All groups share one centre, and each spreads out both ways along 10 directions, with some noise.
Known rows, each followed by its group:
[ 32.4  -8.0   9.7 -10.0  -2.3 -15.1 -28.9  11.8  10.3   4.7   7.9  36.8
  -8.1  24.4 -22.6 -14.9 -17.4]
Bab
[-13.3 -10.3  -8.2  -5.8  -8.1  12.2  -1.6  -0.2 -56.6 -49.8  22.7  -5.9
  -2.5  26.4   9.2 -25.6 -16.8]
pul
[-24.4 -21.5  10.7   0.3 -29.9  -1.5 -15.7  -7.1 -38.5  -2.5 -32.1  38.0
   9.5  46.7  15.3  -1.7 -13.5]
kip
[ -3.4   6.0  18.7   4.4  17.6  -4.1  -0.6  -0.4   1.8  15.6   6.3 -12.4
  -1.9 -54.1  11.8  -2.6 -18.4]
Gub
[-28.5 -14.1 -14.5   2.2 -40.6   2.9   3.4 -14.0  18.1  -7.3 -14.8  -9.7
  20.5 -11.6  36.2  28.4  27.2]
pul
[  0.6  -5.9 -30.9   9.3 -16.6   7.0  20.5 -19.3 -39.2 -34.1  -4.0  -5.0
  14.9 -29.8  22.0 -23.3   7.6]
pul
[-36.4  19.8   7.0  -6.6 -12.8  28.6  34.3 -15.8   5.3 -11.8  -9.3  33.9
  11.8 -12.0  21.1 -15.4   6.5]
kip
[ 16.1 -15.0  48.9 -23.1  27.2  12.2  15.4  -8.9  -0.1 -10.6  26.0  30.5
  -9.9  32.3   7.4  33.7   4.5]
kip
[-14.0  24.2 -10.1   7.4  13.4 -10.5   4.9   0.6  -5.1  20.4 -16.4  -9.8
   7.5  11.1   2.2   6.9  -7.4]
pul
[ 10.8  -6.3 -30.4  43.8 -18.0   7.3   4.4 -19.3  28.1   3.5  -5.8   3.2
  38.8  50.0 -13.3 -14.4   0.9]
Bab
[-29.8   0.0   2.4 -19.7  -1.1   0.8  17.0   3.4 -51.5 -21.0  -6.6 -42.0
  -8.3 -46.7  21.8  24.7   4.7]
Bab
[  8.0 -26.7  -0.5   1.1  -5.0  -7.9 -20.1   0.1 -22.9 -25.3   6.1  25.5
  -9.1  35.1  31.1  13.9  15.8]
kip
[-30.1  -5.1  26.8 -18.5  28.3  11.4  21.3  15.2  -5.2  20.9  13.4 -43.5
 -31.2   6.9  38.4   7.2  15.3]
Bab
[  2.5   3.2  -1.7 -12.3  -1.9  -5.0  20.8 -14.9  26.0  11.5 -13.9  23.8
  18.8 -11.3  18.9  36.6  27.2]
pul
[-50.4  -5.8  19.4 -61.7  -4.4  15.7  -4.7   9.6 -11.2  -4.8  34.8 -21.6
  -0.5  -0.5  15.6 -13.0 -35.2]
Bab
[ 40.0 -21.5  29.7   0.6  12.0   6.8 -32.6  -9.1  44.3   3.3  31.5  -0.3
  -6.9   1.0 -31.8  14.7 -19.5]
Gub
[  5.1   6.3  -2.2  -9.4  -1.1 -24.0 -24.7  21.5  -5.4  28.0 -12.0 -12.1
  -9.1  26.4 -26.3  -7.4 -18.4]
pul
[-22.1  -3.8  44.9 -16.0  -8.7  27.8  14.4  -3.5  10.4 -29.0  23.0  29.0
 -20.8 -25.6  31.9  23.1  11.7]
pul
[ 15.4 -12.4 -36.9  -5.7 -17.8  -4.5  -7.9  10.2  28.8 -21.1  27.5 -18.8
  -9.9  53.0  12.9 -40.8   8.6]
Bab
[ 50.7   4.1  -6.5  -5.6  -5.0 -21.8  -7.5  18.5   0.1 -16.9  -4.9  36.9
 -25.6  20.6 -18.8  -9.4  16.3]
Bab
[-22.8  33.0  25.6 -25.5  -2.7  19.3  17.9  24.8  35.2   8.8  14.7 -18.8
 -30.6   9.1 -24.5 -13.3  -3.7]
pul
[ -5.6  26.1  18.6 -27.0  -8.3 -11.5  -6.2  14.1  -5.7   7.0 -19.1  46.3
  -1.5 -10.7 -37.0  -9.4 -16.2]
Bab
[-29.3  25.1  19.6  -7.3  -5.0  35.4  47.1  -9.1  25.3   6.4   5.7 -36.0
  12.1  -8.2   0.5 -17.2 -11.7]
kip
[ 13.7 -12.1  16.5  12.4  -9.8   0.7 -21.2   6.9   0.4  11.7   4.7 -12.8
  -1.4  11.4 -26.2  -7.5 -18.3]
Bab
[ 15.4 -18.1 -24.0  -9.0 -15.2  -5.6 -18.9 -19.8   6.3  -0.1  17.4  25.1
  51.0  34.2 -15.6 -14.4 -28.1]
pul
[ -6.7  -0.5 -54.2  27.8   3.5 -17.7  -5.8  -2.7   3.1  15.1 -19.9 -52.3
  -1.3  -0.5  24.6 -16.1   0.5]
Gub
[-16.3  -7.8 -13.0 -18.5  -2.2   5.9  18.2 -28.2 -11.7 -14.4   8.6   5.5
  35.8 -27.9  31.5   9.8 -12.0]
kip
[ -1.6  -4.3  20.5  65.7 -16.3  21.9   7.8  -5.8   2.6   8.2 -17.0 -19.2
  11.2  15.8 -26.0   8.5  11.6]
Bab
[  1.8 -14.2  25.0  38.9  19.6  19.4   4.6 -27.8  16.2 -14.5  17.3  25.3
  17.5  21.8  41.5  29.0  12.9]
Gub
[  3.0 -14.3 -23.0  -7.3 -25.6  28.1   8.4  -5.4  28.2 -36.8  11.6 -42.1
   6.8  34.4 -39.4  19.8  23.3]
Gub
[  2.3  39.0  30.6  -8.9  21.4 -14.7  12.3  20.9  29.3  44.6 -23.2  23.1
 -22.4  -5.8 -23.8  14.8   8.9]
pul
[ -8.7 -34.6  11.9 -12.3  -3.8  22.0 -28.1 -14.3   3.1 -40.4  27.4 -10.2
  -2.1   9.7   9.6  36.5 -20.0]
Gub
[ -7.8  20.1  25.6  21.6   2.5  -1.1  17.7  11.3  -1.2  27.1   0.1 -69.2
   0.1   3.9 -12.5  13.6 -22.7]
kip
[-16.1  -3.9  27.8  41.8  -0.1   7.2  -0.4  -2.4  -6.2  33.2 -27.0  -7.6
  10.8  31.0  -7.1  23.2   7.1]
Bab
[ 13.3  -3.6  -2.6 -22.4  51.6 -11.4 -18.8 -17.0  32.3  17.1   7.6  11.1
 -21.9 -19.7  33.9  -7.2 -35.3]
Gub
[ -4.3 -13.2  24.6 -11.4  -4.1  -7.0 -24.1  18.6 -23.6   2.6  -9.3  16.4
 -31.5 -22.7  12.8  -9.9 -16.6]
kip
[-45.3  31.0 -15.1  30.7  -5.3  11.9  22.9 -16.3   6.9  -5.6  -7.9  19.6
  13.1   9.1  49.6 -29.9  -4.8]
Gub
[-17.3   4.1  27.8  22.1  -0.5  -1.3 -18.1 -17.8 -17.1  -4.4 -10.2  38.8
  22.4   6.6  19.7  37.0 -17.3]
kip
[ -3.8 -21.3 -39.0 -12.1 -23.8 -22.1 -48.2  12.8 -24.3 -23.1  -2.4  -0.7
  -6.9 -35.3  12.7 -26.3 -10.6]
kip
[-25.2  -7.9 -28.3  24.1 -32.9   6.6 -18.8   1.6   5.8  -7.8   6.6 -36.3
   8.4   9.1  13.9 -34.9 -12.7]
kip
[ 21.2 -15.1   6.5 -12.7  -7.8 -12.2  23.9  -4.2 -17.8   5.9  37.0   8.4
  42.3  -8.8   7.8 -24.3  -7.3]
Gub
[ 22.6  -9.1 -13.9  54.0  11.8 -13.0 -15.7   7.3  20.0   4.3  10.2 -29.3
  -8.8  18.4  20.5   9.8  17.2]
kip
[  7.7 -19.7  -4.4 -45.4  11.2  -8.3   8.3   2.1 -20.0  -9.7  24.5 -42.8
   0.9 -16.7   6.3  11.1 -13.2]
kip
[-42.2  21.5  -3.5  -4.0 -18.7  23.3  17.9  -6.7   7.3 -23.1  -0.4  -3.8
   4.3  -2.9  13.7 -13.3  -6.5]
Gub
[ 27.3  25.2  10.2   8.5  17.3 -12.7  -8.4  -1.1  35.6  11.3  10.2  30.6
 -13.6 -42.9   7.2 -30.1 -18.0]
Bab
[ 15.5  -6.3  -7.1  -9.3  -7.4 -11.3 -27.5  17.6 -13.6   2.5  13.2 -16.5
  -4.4  29.7 -24.7 -29.9 -30.3]
pul
[ 17.0 -14.8   4.8   4.2 -33.0  -8.9 -21.0  18.6 -21.8   4.1 -18.5 -12.6
  11.7   4.7 -55.1  24.1   5.2]
Gub
[ 18.9 -31.2  21.9 -19.4  21.9  -3.9  -5.8  12.9 -53.7 -33.0  26.7 -15.6
 -40.6   5.6  24.1  -0.9  -2.3]
pul
[  4.7   9.7  33.7   2.3  11.5  21.5  26.6 -18.9  32.2  -8.2  31.9  38.0
  22.7   8.3   6.6  -6.0   0.2]
Gub
[ 10.8  14.8   6.8  -2.8  -3.9  -4.6  -1.6   9.0  -8.5 -25.3   1.5  26.2
 -23.0 -23.4  10.7  -5.6   1.5]
Bab
[ 16.6 -17.5 -13.2  -5.5 -12.3 -26.7 -11.0  33.4 -39.5   9.3 -15.6 -27.7
 -20.5  31.7  -2.0 -14.0  12.2]
Gub
[-10.6 -24.8  17.6   0.9 -13.9 -10.4 -29.8   0.0  12.5  11.2  -5.2  -4.5
   8.3 -21.2  30.1  35.5 -15.6]
pul

New rows, each followed by its group:
[ -6.7 -13.6  15.7 -24.8  11.8   1.8   1.4 -11.7  -9.6   4.2   1.5  11.8
  -6.9 -35.2  25.2  -9.9 -12.2]
kip
[-16.0  35.1   3.9  14.1   6.0  -6.2  16.3  -5.4 -16.7  -2.7 -12.3   1.7
  34.7 -29.9  10.2  51.5  -0.6]
kip
[ -2.5  -4.5 -20.6  17.9 -42.9   0.0   9.8  10.1 -10.7  -6.1  15.8 -35.5
  31.7  23.1 -12.1 -44.2  10.9]
Gub
[-14.9  18.1  20.6 -22.4  23.8  -6.7 -29.2   9.6 -37.9   6.2  17.6  -0.7
   1.2 -27.9 -24.5 -18.9 -72.6]
pul
[ 14.6 -37.3  -8.8   6.9 -33.5   2.0 -11.8 -30.6  39.0  -3.4  10.0  15.5
  37.9 -24.8  24.5  -1.9   1.8]
pul
[-19.2 -12.4  53.4  23.6  28.5  -0.6  -5.1   5.0  10.7  56.8  -9.1 -21.1
 -11.2  26.1  13.9  21.3  -2.0]
Bab
[-15.8  -5.7  22.1  -6.3 -21.3   2.5 -29.1  14.6 -20.8 -12.8  -9.9  23.6
 -14.3   5.8  -1.6 -10.9 -17.4]
kip
[ 39.8 -22.6  -1.8  -7.3   4.3  17.6   8.4 -14.3  14.8 -32.0  44.8 -26.2
  -1.7 -13.5  -3.1  -9.2   2.7]
Bab
[-34.3   5.0  -3.6 -18.0   6.1 -14.0 -12.4  10.0 -13.5   5.0  -6.7  15.3
  -2.9  15.2  56.4   2.4  -9.1]
Bab
[ -7.8  12.9  17.3  14.1   5.7   4.8  -5.0 -10.5   9.5  -8.8   3.7  52.5
   8.6 -17.2  16.3  15.8  -2.4]
kip
[-28.9  -1.8  25.2  27.3 -34.3  38.6 -14.2 -16.2  16.7 -30.2  29.5   5.0
  35.6  -2.9 -14.7   3.2 -27.4]
Gub
[-42.6  -4.3  31.5  -5.4  -7.4   9.1 -14.3  23.3 -21.3   0.0   7.9 -29.4
 -31.3   8.3  23.4  -0.4 -16.8]
Bab
[-37.7  -9.5   3.6  10.7 -15.4  12.5 -10.2 -13.7  -0.5  11.7 -14.3  10.7
  -6.5 -42.1  44.7 -53.2 -30.6]
kip
[-30.2  35.9  27.9  48.0   0.4   8.7  -1.9  24.2   3.3   9.3  -9.7 -14.9
 -42.1   9.3   4.5 -20.9  -2.8]
pul
[ 19.2 -12.1   7.2 -13.5  41.3  22.1  26.1 -14.2   9.5 -25.2  66.2 -33.9
 -10.6 -12.5  18.7 -32.5 -13.3]
pul
[ 23.2   0.4 -47.8   3.0 -19.8  -3.4  21.0  12.8   0.9  -8.9  -2.7 -55.3
 -15.5   4.0 -11.3 -47.8  24.4]
pul
[ 36.3 -29.4  26.0   5.9  -4.8  19.8  -6.7   0.2  16.4 -44.3  38.0   5.7
 -31.0  28.5  -2.4  -9.7   3.2]
Bab
[-17.6  27.0  28.7 -11.2  -8.0  -6.4 -12.1  43.4  18.5  31.8 -23.5  -7.3
 -36.3  10.6 -27.1   4.2  -3.9]
pul
[ -6.3  12.7  17.9  52.9  -6.5   7.3  -7.9   1.6  32.0  23.6 -18.5  11.6
 -11.7  14.1   3.0 -32.2 -13.1]
kip
[ -3.7  -4.3  15.6 -26.7  17.8  17.2  -9.0 -29.3  33.3 -17.8  31.3  19.9
  10.6 -11.7  10.1   7.4 -33.3]
Gub
[ 19.2   7.4   7.2  35.3   4.7  -6.3  -8.9   8.6  21.5 -13.1   3.1  36.4
 -23.2  24.4   7.2   7.8  29.1]
kip
[ 20.0 -24.4  -6.0 -23.3 -11.3 -31.8 -21.9   7.4  -9.1  12.1 -11.3   5.5
   5.9  14.3  -5.7  17.0  -5.2]
pul
[  9.2 -21.7 -11.4 -35.7  -5.5 -24.5 -17.4  21.1 -42.8 -13.6  -6.7  15.4
 -24.5   2.0   9.5   7.0  12.6]
kip
[ 27.3   5.9 -23.0  -4.3  34.1 -18.6  12.3   9.4  32.4  23.7 -11.5 -30.5
 -37.4   7.4  16.0 -12.6  19.8]
Gub
[  0.3  10.5  28.3  -0.6  30.0  28.2  10.1   1.3 -17.9 -27.8  46.6  -3.9
 -26.1   2.2   2.0 -37.3 -27.9]
pul
[ 15.5 -22.7  32.2   0.4  23.3  11.4   5.7 -17.7 -35.3 -39.1  32.7  31.9
 -19.3  15.9  32.6   5.0   3.6]
pul
[  7.7   4.4  18.2   8.3  32.6   0.4   7.7  -8.4  25.3  10.8   3.9   5.1
 -14.3 -18.6  21.3  14.4   0.3]
Gub
[  8.1   1.5  12.2 -14.8   3.9  -9.8 -19.2  -3.0  14.8   6.7  11.5  41.9
  11.8   8.1  -4.0  -9.0 -24.4]
Bab
[ 12.6 -35.7  22.5   8.5   7.8   7.6   5.1  -5.3  -6.1 -14.2  26.2 -24.9
  -1.7   8.9  21.8  29.4  13.5]
Gub
[ 32.3  17.8 -23.9   9.7   2.9  -0.7  24.6  19.5  12.4   3.4  -2.0 -28.8
 -35.2  37.3 -27.2 -48.7  31.3]
pul
[  0.1   0.4  38.9  -2.3  13.8  11.0   9.9   4.3  11.7  32.0   6.3 -42.7
 -18.7 -15.2   0.7 -22.0 -29.0]
kip
[ 14.6   6.5 -36.9   7.6  -3.2 -17.5   4.1  -0.3  18.3  28.4 -27.8  -4.2
   3.8  -4.9  -6.8 -32.3  10.8]
kip
[ 46.3 -31.9 -15.2  18.1   2.1  -0.6 -16.0 -39.2  27.1 -26.0  31.6  40.6
  51.4  22.6   3.1  -4.4 -24.8]
Bab
[ 17.6 -23.8  61.1   7.0  -0.9  32.4  13.8 -13.3  18.0 -25.3  57.1  19.2
  13.1   8.8  -4.8  17.4   4.6]
Gub
[ 26.0 -29.6  17.2 -11.1  22.6  13.1 -16.3 -32.2  35.6 -11.4  36.2   5.8
  16.2   1.3  -7.1  27.8 -20.0]
Gub
[-15.2  -6.8   8.7  15.2   1.4  14.8 -23.4 -29.9  17.1 -15.5   2.3  26.3
  30.6  -1.7   1.9  39.1 -24.2]
Gub
[  3.3 -13.6   9.9  -6.5 -46.8  27.9  -6.4   6.8  64.4 -24.3  32.2 -12.2
 -11.1  16.8 -16.5 -36.4   0.1]
pul
[ 35.8 -14.4 -29.9  -5.4   0.4 -25.3 -12.2 -27.8 -32.3  -0.6  -2.9  12.3
  41.2 -42.5  -1.9 -20.6 -33.0]
pul
[-12.5 -21.8 -14.6  24.2 -64.1   2.9  -2.5  21.4  -6.0 -15.5 -35.3 -19.9
 -29.5   1.6  38.2  13.0  54.2]
pul
[-11.8  33.0  10.8 -20.0  35.2  15.8  20.9  21.7 -48.8 -25.9  26.1 -14.1
 -40.7  60.0 -18.6 -28.6 -16.8]
pul
[ 18.1  -5.3 -22.4  12.8 -13.2 -22.4   9.1 -24.5  11.2  17.8 -41.8  45.9
  39.8  -4.4  13.4  28.7  34.7]
pul
[  6.8  13.2 -20.8  10.2  19.7  -6.3   6.2  -7.0  28.7   9.2  16.1  -3.6
   7.3 -39.9  31.2 -24.1 -18.9]
Bab
[ 19.6 -24.1  18.2 -16.8  18.4 -22.2   5.3 -13.6 -17.1  20.1  14.3 -45.1
  31.6  21.9   7.0  23.7 -32.8]
kip
[  8.2 -31.7  23.3 -19.2  -3.7   5.1 -21.2   7.1  -0.3  -9.0  26.9 -21.7
 -18.2  20.2   1.0 -22.6 -25.5]
kip
[ -7.4 -23.8 -24.3 -12.4 -37.7   7.4   2.2   4.4   6.5 -20.8  10.1 -46.6
   1.9 -12.9  19.1 -10.8  16.0]
pul
[ -4.7  19.6  15.9  36.2 -10.4  15.3  29.8   3.8  11.5  -6.0 -11.4  14.1
 -36.3 -18.3  19.0 -14.6  37.9]
pul
[-30.0  43.8   6.8   2.8 -17.3  22.0   4.1   6.8  43.0   1.2   1.9   8.1
   6.0  28.7 -31.4 -29.8 -23.3]
pul
[  3.7  23.4  42.7 -32.7   8.5  -1.5  13.7  -1.0  -8.6  23.9  -0.6  14.7
  21.2  12.2 -39.8  20.3 -29.6]
kip
[ -5.1 -36.6  28.4   2.3 -21.3  21.0 -12.6   3.5 -22.8 -38.5  45.3  -3.4
   8.1  35.4  18.6  -1.5  -4.8]
Gub
[  2.5  -8.1  -3.9 -11.0 -16.3  -1.1 -32.7  -2.0  11.4  -7.7   5.0   1.7
   8.4   9.0 -29.9  -3.1 -28.7]
Gub
[-10.9  38.5  35.2  22.3  -8.1 -15.6 -32.8  32.4  10.3  35.3 -35.9  29.6
 -25.3  15.1 -40.1 -13.0 -21.4]
pul
[ 51.1 -12.9 -30.6  -8.9  12.3 -22.0 -13.7  14.2  28.6  -0.4  19.5  19.4
 -14.3   0.4 -21.6 -21.3  24.0]
kip
[ 10.7   2.2   1.7 -21.9  19.4 -17.1   6.2  -9.5   4.6  25.0  -4.8  33.5
  18.6  19.6  12.6  12.8   4.6]
Bab
[  8.3 -24.4  28.8 -23.6  32.9  14.0  23.9 -22.6  18.8  16.1  37.1 -44.0
   0.0 -13.5  24.0 -15.7 -23.0]
kip
[ 41.2 -14.4  18.9 -12.5  -4.1 -11.6   2.3  25.9   0.1  18.3  25.4  -8.9
  -4.8  10.0 -30.4 -29.0   2.3]
Gub
[  0.3 -13.9  -2.2  36.7 -32.4   1.1  14.5  -4.6  16.5   1.8 -23.5  -6.8
  -8.7 -39.9  42.7   8.4  37.5]
pul
[ -2.7 -15.1   4.8  15.8  23.8  -4.1 -23.1 -13.7 -19.9  -3.8  23.9  -6.8
  22.7  21.9  21.3   5.0 -37.0]
pul
[-11.1  11.3  -8.9  23.8 -29.2  -4.4 -13.6  20.2  -6.6   5.0 -20.9  -8.0
 -18.7 -10.9 -11.4 -30.0   0.9]
pul
[ 34.8 -24.7  36.9  -6.9   0.1  -5.0 -15.9   5.4  -4.1   3.7  29.7 -15.9
   1.8 -37.6 -35.8  21.5 -17.7]
Gub
[-17.3 -10.9   2.7 -10.1 -17.3 -11.1 -39.0   0.1  22.2  12.5   8.5 -14.0
  31.3  25.5  -0.2  13.8 -34.0]
pul
[-51.9   5.4  10.3 -39.9  -7.0  12.2  -0.7   9.5  -9.3 -20.4  15.9  23.1
  -6.2  35.1  37.2   1.5  -5.1]
Bab
[-20.9  -5.7  22.3 -21.0  -0.6  17.3  15.9   9.2  -9.1 -11.6   3.0 -12.8
 -34.0 -22.4  23.3 -21.3   4.2]
kip
[  5.1   3.8 -37.2  30.4  25.2 -31.7 -16.3  -5.6 -37.4  22.2 -17.6 -31.3
  17.7   7.0  14.8   0.9 -19.6]
pul
